There are 4 ways to turn a row about zero (a turn may also mirror it). The second row of each pair is the first, turned, with some noise. The first 36 pairs use one turn. New pairs use 3 turns, one after the other, and a turn may come again.
Some pairs, each with its turns in order after it:
[ 11 -13  -2   0   1   3  15   0]
[ -1  -2  -4 -14  14 -15   1  -4] : q_679

[ 16   8  26  18 -28  20   3  12]
[  9 -12  23 -29  19  16  15  12] : q_73

[-13  13   6  27  22   6  16   9]
[-17   6 -16  18  13 -20 -11 -17] : q_806

[ 10 -27  12  15  17  10   9   4]
[-13   9 -35   6   4  14 -12   3] : q_806

[ -9  19  29 -11  -8 -29   4  24]
[-22  39  28  -5 -16  -4   0  -8] : q_806

[ 28  -4  -9   9 -18  -4 -21   2]
[-19  -8 -19  11   4 -15  24  12] : q_495

[ -5  12   4  -2  16   6 -15 -12]
[  5  -3   1  16  14 -16  -8  -6] : q_73

[-17 -19 -11   2 -23 -19 -19   4]
[ 11  -9  19  -1 -23  24  -5 -20] : q_806

[ -9 -19 -20 -20 -17   0   4  -9]
[  0 -26  -1 -18 -18  13  13   4] : q_806

[-14  27  22 -12   5  -2  -6 -29]
[ 20 -19  35  -9   5 -16  -5   7] : q_495

[ 7 17 15  8 -5 -4 20 19]
[-20  18   5  -6   4 -15 -19   3] : q_806

[ -3   0  -3 -21 -21  29 -13   0]
[ 23   8 -21  21  17  16   4   8] : q_679

[-28   8  30  -3  30 -24 -26   7]
[-32   0  17  37 -31  -1 -19   9] : q_679

[ -1  -6 -28 -30 -21  -8  23 -17]
[ -2 -31   3 -30 -27 -11  10  18] : q_806

[ 18 -15  11   9 -28  22 -10  29]
[-12  -2  15  -6  21  30 -34  11] : q_806

[ 27 -10  20  20   6  -7 -17  16]
[-14  16   0  35   6   0  16  24] : q_495

[-22  11 -20  -2  17 -18  23  28]
[ 15  31 -31   9 -11  20  -8  -5] : q_73

[ -4 -15  24  30 -12 -18 -26  14]
[  3 -15   8   6 -15  -1 -48   5] : q_679

[ -8 -25  25 -25  -9 -10  12 -17]
[  4   4   6  13  16 -19 -40 -16] : q_495

[ 16 -26 -14 -13   5  -2  26 -26]
[ -1 -19 -35 -15 -19  -1   8  27] : q_806

[ 29 -19  -8   7  21   7 -15  16]
[ 12 -26  -1 -16  -8  -3 -29 -14] : q_73

[-20 -13 -23   2 -24  11  28   4]
[ 37 -15  -4  -5  -2 -17  27   9] : q_679

[ 11 -19 -30  26  22  -6 -14  20]
[-28   8 -23   7 -11  29  10  21] : q_495

[ 24  16  -3   7  11   3  30 -30]
[ -2  30  17 -13   6 -25 -20  13] : q_73

[ -9  -8 -29  24  -4   9 -24 -24]
[ 16 -19 -10  10 -12 -38  11  19] : q_73

[-13  12  20  20   2  17  19  -1]
[  9  25  -4  -7 -25 -17  -1   2] : q_679

[-13  11 -14  23  18  19 -18 -15]
[ 32  -7   1  18   7 -29  -6  12] : q_73

[-22  28  -9   6  17  15  24   5]
[ -5  18  -8  -7 -32  -6  34   5] : q_679

[-29  11 -24  -5   5  22 -11  28]
[  4 -10 -30  10 -29  13  20  27] : q_679

[  1 -27  16  13  -9 -25  16  10]
[-13  33  -7   8   2 -17 -22   4] : q_495

[ 29  27 -28   6   0  -9  11 -23]
[ -1  28 -10 -26   3 -39  -7   2] : q_73

[ 14   6 -20   7  29 -11  13  -1]
[  5  17 -14  -3  -6 -16 -33  -1] : q_73

[-30   9  29   2 -23   6 -20  -5]
[ 10   7  28 -14  41 -11  12   2] : q_495

[  4  -3  28  11 -23  23 -17   1]
[ 23  18 -16   9   1   3 -36   1] : q_679

[10 29  3 25  8 10 -8 -1]
[ 15  -3   6  -3 -13   5  29  25] : q_495

[ 25   5 -17  27  15  22 -16  -2]
[  3 -13 -25   6  -5  18  24  31] : q_495

New pairs. What belongs after each?
[ 19   2  23  28 -11  25   9  25]
[-35  -6  21 -33   5   8 -17 -14] : q_679 q_806 q_73

[ 14 -16  18  12   6  17 -16 -26]
[  3 -24 -16  17   0 -26 -18  -8] : q_806 q_806 q_73

[ -7  12  15  -6  26   1 -23   6]
[ -9 -18  14  17  11  -5  -8  28] : q_679 q_806 q_73

[-6 -9 -5 17 27 -8 29 30]
[-19  -5  -5 -10 -11  38  30  -2] : q_806 q_495 q_806

[  2 -26  -9  -8  -5  23 -13 -25]
[  4   0 -15 -25   3  27  20  10] : q_806 q_495 q_679

[ -2 -27 -16 -18 -13  24 -20 -24]
[  1  -3  -7 -32  36   4  26  10] : q_495 q_806 q_679

[-28   3  -6  -3  22 -21  15 -10]
[-14  -6 -13  21 -31  10   7 -11] : q_73 q_73 q_495

[ 24 -29  -7  26 -12  -1  -2   6]
[ 19  13  11  12 -28   4 -21   4] : q_806 q_495 q_73

[ -8  12  14  26  -2 -14   3 -17]
[ 16   9  18  26   0   9 -14  11] : q_806 q_806 q_806

[ 29   2   8  -7 -22 -12  -1  -6]
[ -9  26  15   8 -12   6  11   8] : q_73 q_806 q_73

[28  1 10 14 11  8 18 16]
[-21 -19   8  29 -14  10   9   4] : q_679 q_495 q_73

[-11 -28   6 -14 -28  26 -27  20]
[-20 -16  -5   2  23  34 -13 -34] : q_679 q_679 q_495

[ -7  -2  -5 -21  16  -1  -7   3]
[ 10 -12  -2  15 -15   4   6  -9] : q_679 q_806 q_806

[ 17 -28  -1  -2 -25  -7 -23  13]
[-25 -34  -4  -7   4  21   8   4] : q_73 q_806 q_806

[ 30  19  30   3 -26  -3   8 -26]
[-30   8   3  13   2 -45  -5   2] : q_806 q_495 q_806

[  1 -28  28 -24 -15 -19  18  -9]
[ -7  -4 -43   6 -24 -19  14   4] : q_806 q_679 q_495

[ 19 -14  29   3  -7 -13 -26  22]
[-10  -3  45 -13 -21  11   3   7] : q_495 q_679 q_806

[ 12  24 -21  23   6  -7 -17  11]
[ 36   0  -3  -2   6  -9  25 -20] : q_495 q_73 q_495

[ 14 -24  22   7   5  20  11 -22]
[  7 -16   9  23 -22  -4  16 -19] : q_495 q_679 q_73

[ -8   2   3  -8   2  22  -2 -16]
[  9   7 -14  -2  -4  27   5  -3] : q_806 q_495 q_679

[ 24  10  28 -21  26  13 -21  -3]
[ -7  -9 -10 -12 -15  42 -11  30] : q_495 q_806 q_679

[ -9 -19 -15  16   4  18   4 -22]
[  5 -15   6   1  24  -5  24 -11] : q_73 q_806 q_73

[ 24  -8  29 -20  11 -16  -3 -23]
[11  8 20  9  2 42  9 -7] : q_495 q_679 q_806

[-12  10  -3  11  12 -15  25  13]
[-12  17   2 -29 -19   6  -2   1] : q_806 q_73 q_495

[-25  26   6  29  17  -8  27  10]
[-28  44  13  -1  11  -3  12  -9] : q_495 q_806 q_806

[ 17   5  25 -24  12 -10 -20  20]
[-17   8   3 -24   7   4  19  28] : q_495 q_806 q_495

[ 22 -29 -11   5 -27  -9  -7  25]
[-16  -4  25 -23   4  19  27  14] : q_495 q_495 q_806

[ 17 -21  -8   7  28  20   0 -17]
[-19  35   8  18   5 -15  -1   0] : q_679 q_806 q_73

[ 16  -7   4   5  15  24  22 -23]
[ 18   8  -1   3  30 -28  -7   1] : q_679 q_495 q_495

[ 22 -21  13  -1  25 -25   7  15]
[-25 -15 -27 -18   8 -19   6 -11] : q_495 q_73 q_679

[ 26   9  13  -7 -26  16  20  -5]
[ 41   1  16 -14  -4   2   0   9] : q_806 q_495 q_495

[  0  18  27  22  20   5   8 -24]
[ -5  -1 -33   2   7 -34  11  -4] : q_679 q_73 q_806

[ 10  17 -26   4 -22  11 -30 -15]
[ -5  22  -2 -17 -11   5  25  31] : q_806 q_495 q_495

[  7  -7 -28 -12   9   7  10  -3]
[-13  17  14   0  -1  13 -17  16] : q_73 q_806 q_806

[ 20  11  25  -1  16   7  16 -19]
[-21  24   6   1 -13  23   1  20] : q_679 q_495 q_806

[ 19  30 -21 -26  -1 -21 -27  25]
[ 14 -22  46 -16  12  12 -24  18] : q_806 q_73 q_495

[28  5 -2 16 14 -3  2 -4]
[-17  -7  -1 -11  13 -16 -12 -20] : q_806 q_806 q_73

[  1 -10  15   9 -26  -2  17 -28]
[ 23 -30  -2  -3 -10  -3  20 -21] : q_495 q_73 q_806

[ -5 -19   9 -15  16  25   2  28]
[ 19 -13 -10  18  28 -29  -2   5] : q_679 q_679 q_679

[ -9 -28   7  13  26 -27 -26 -11]
[  2  -2 -21  41  10 -23  25   7] : q_495 q_806 q_806

[ -3 -26   3   5  -8  28  15 -21]
[-19 -20 -16  -5  18  13  24 -12] : q_495 q_679 q_806

[-24  18   9  30  25  12 -10  23]
[-26 -32   6 -14 -30  12 -18  -7] : q_806 q_73 q_679

